The rows of each matrix lie in a flat space through zero, up to rounding. After each matrix: how many dimensions does the smallest such space have?
In the rows, 128 means zero.

[[ 28  81 154 166 200 182 107  93 134]
 [ 81 103 132 154 160 159 124 122 138]
 [154 132  93 144 101 133 153 173 148]
 [166 154 144  89 108  89 118 108 105]
 [200 160 101 108  73  94 149 163 129]
 [182 159 133  89  94  85 126 122 110]
 [107 124 153 118 149 126 111  96 115]
 [ 93 122 173 108 163 122  96  70 103]
 [134 138 148 105 129 110 115 103 111]]
 : 2

[[ 52 101 144 141 139  98 137 123  94]
 [101 151 152 121 134 122 124 149 122]
 [144 152 148 119 117 166 122 141 129]
 [141 121 119 130 126 132 129 121 132]
 [139 134 117 126 134 114 126 131 141]
 [ 98 122 166 132 114 116 131 140  86]
 [137 124 122 129 126 131 129 124 131]
 [123 149 141 121 131 140 124 141 132]
 [ 94 122 129 132 141  86 131 132 120]]
 : 4

[[164 158 193 102 139 151 121 184 147]
 [158 191 168 141  58 112  95 159 115]
 [193 168 127  68 135 152 120 150 103]
 [102 141  68 220  59  82 116  73  29]
 [139  58 135  59 150 153 176 161 173]
 [151 112 152  82 153 150 144 156 164]
 [121  95 120 116 176 144 149 122 138]
 [184 159 150  73 161 156 122 148 149]
 [147 115 103  29 173 164 138 149 146]]
 : 6

[[120 142 141 136 120 125 147 109 139]
 [142  99  99 120 157 146  99 168 102]
 [141  99  98 125 164 153 105 169 101]
 [136 120 125 104 105 101  92 136 127]
 [120 157 164 105  55  65 119  84 162]
 [125 146 153 101  65  70 105 100 153]
 [147  99 105  92 119 105  64 165 110]
 [109 168 169 136  84 100 165  72 164]
 [139 102 101 127 162 153 110 164 104]]
 : 2

[[127  86 130 130 106 153 110 146 112]
 [ 86  42 132 192  76 183  94 138 116]
 [130 132  27 141 100 144 139 153 133]
 [130 192 141  29 130  89 153 184 129]
 [106  76 100 130 128 148 116 152 139]
 [153 183 144  89 148  32 168  97  90]
 [110  94 139 153 116 168 107 135 139]
 [146 138 153 184 152  97 135  48 115]
 [112 116 133 129 139  90 139 115 120]]
 : 6

[[128 100 131 110 149  94  92 127  98]
 [100 209 167  75  85  47 153  84 164]
 [131 167 151 111 154  59  90 130 100]
 [110  75 111  91 109 115 124 122 141]
 [149  85 154 109  48 185 203 164 196]
 [ 94  47  59 115 185 102  51 105  77]
 [ 92 153  90 124 203  51  45  83  65]
 [127  84 130 122 164 105  83  99  73]
 [ 98 164 100 141 196  77  65  73  67]]
 : 5

[[151 132 124 141 128 127 132 118 126]
 [132 113 149 149 114 213  66 119 164]
 [124 149 120 149 154  94 117 157 146]
 [141 149 149  43  91  92 174  79  57]
 [128 114 154  91 122 144 137 122 101]
 [127 213  94  92 144  77 164 121 115]
 [132  66 117 174 137 164 139 141 141]
 [118 119 157  79 122 121 141 126  94]
 [126 164 146  57 101 115 141  94  89]]
 : 6

[[210 136 118 124  91 153 133  52 134]
 [136 102 154 173 144 128 137 132 138]
 [118 154 137 145  97 118 110 143 148]
 [124 173 145 195  90 128 123 110 166]
 [ 91 144  97  90 140 155 128 144 101]
 [153 128 118 128 155  94 148 109 177]
 [133 137 110 123 128 148 137 121 109]
 [ 52 132 143 110 144 109 121 110 120]
 [134 138 148 166 101 177 109 120 156]]
 : 7

[[112 185 112 107 173 124 135 143  95]
 [185  90 158 171 120 158 136  88 127]
 [112 158  76 126 163  82 139 167 129]
 [107 171 126  56 121 145 128 115  92]
 [173 120 163 121  62 189 110  93 118]
 [124 158  82 145 189  92 144 148 121]
 [135 136 139 128 110 144 118 135 125]
 [143  88 167 115  93 148 135 102 127]
 [ 95 127 129  92 118 121 125 127 131]]
 : 6

[[141 103 140 113 137 107 132 131 100]
 [103 184 118 165 121 161 121 109 192]
 [140 118 172 128 163  89 133  98 119]
 [113 165 128 153 129 145 124 110 170]
 [137 121 163 129 156  98 132 104 123]
 [107 161  89 145  98 173 121 142 163]
 [132 121 133 124 132 121 129 128 120]
 [131 109  98 110 104 142 128 161 104]
 [100 192 119 170 123 163 120 104 201]]
 : 2

[[ 63 120 167 123 150 123 140 176 137]
 [120 130 156 116 154  15 125 135  83]
 [167 156 111 121 132  78  87 187 130]
 [123 116 121 120  96 205 165 131 153]
 [150 154 132  96  66  58  86 115  56]
 [123  15  78 205  58 190 192  78 161]
 [140 125  87 165  86 192  74  48 114]
 [176 135 187 131 115  78  48 164 218]
 [137  83 130 153  56 161 114 218 220]]
 : 7

[[159 129  90 140 102 139 131  92 173]
 [129 152 119 124 113 160 129 165 123]
 [ 90 119 177 115 164 105 124 161  75]
 [140 124 115 133 121 126 129 107 146]
 [102 113 164 121 158  99 125 135  94]
 [139 160 105 126  99 175 130 166 136]
 [131 129 124 129 125 130 128 126 133]
 [ 92 165 161 107 135 166 126 230  66]
 [173 123  75 146  94 136 133  66 194]]
 : 2
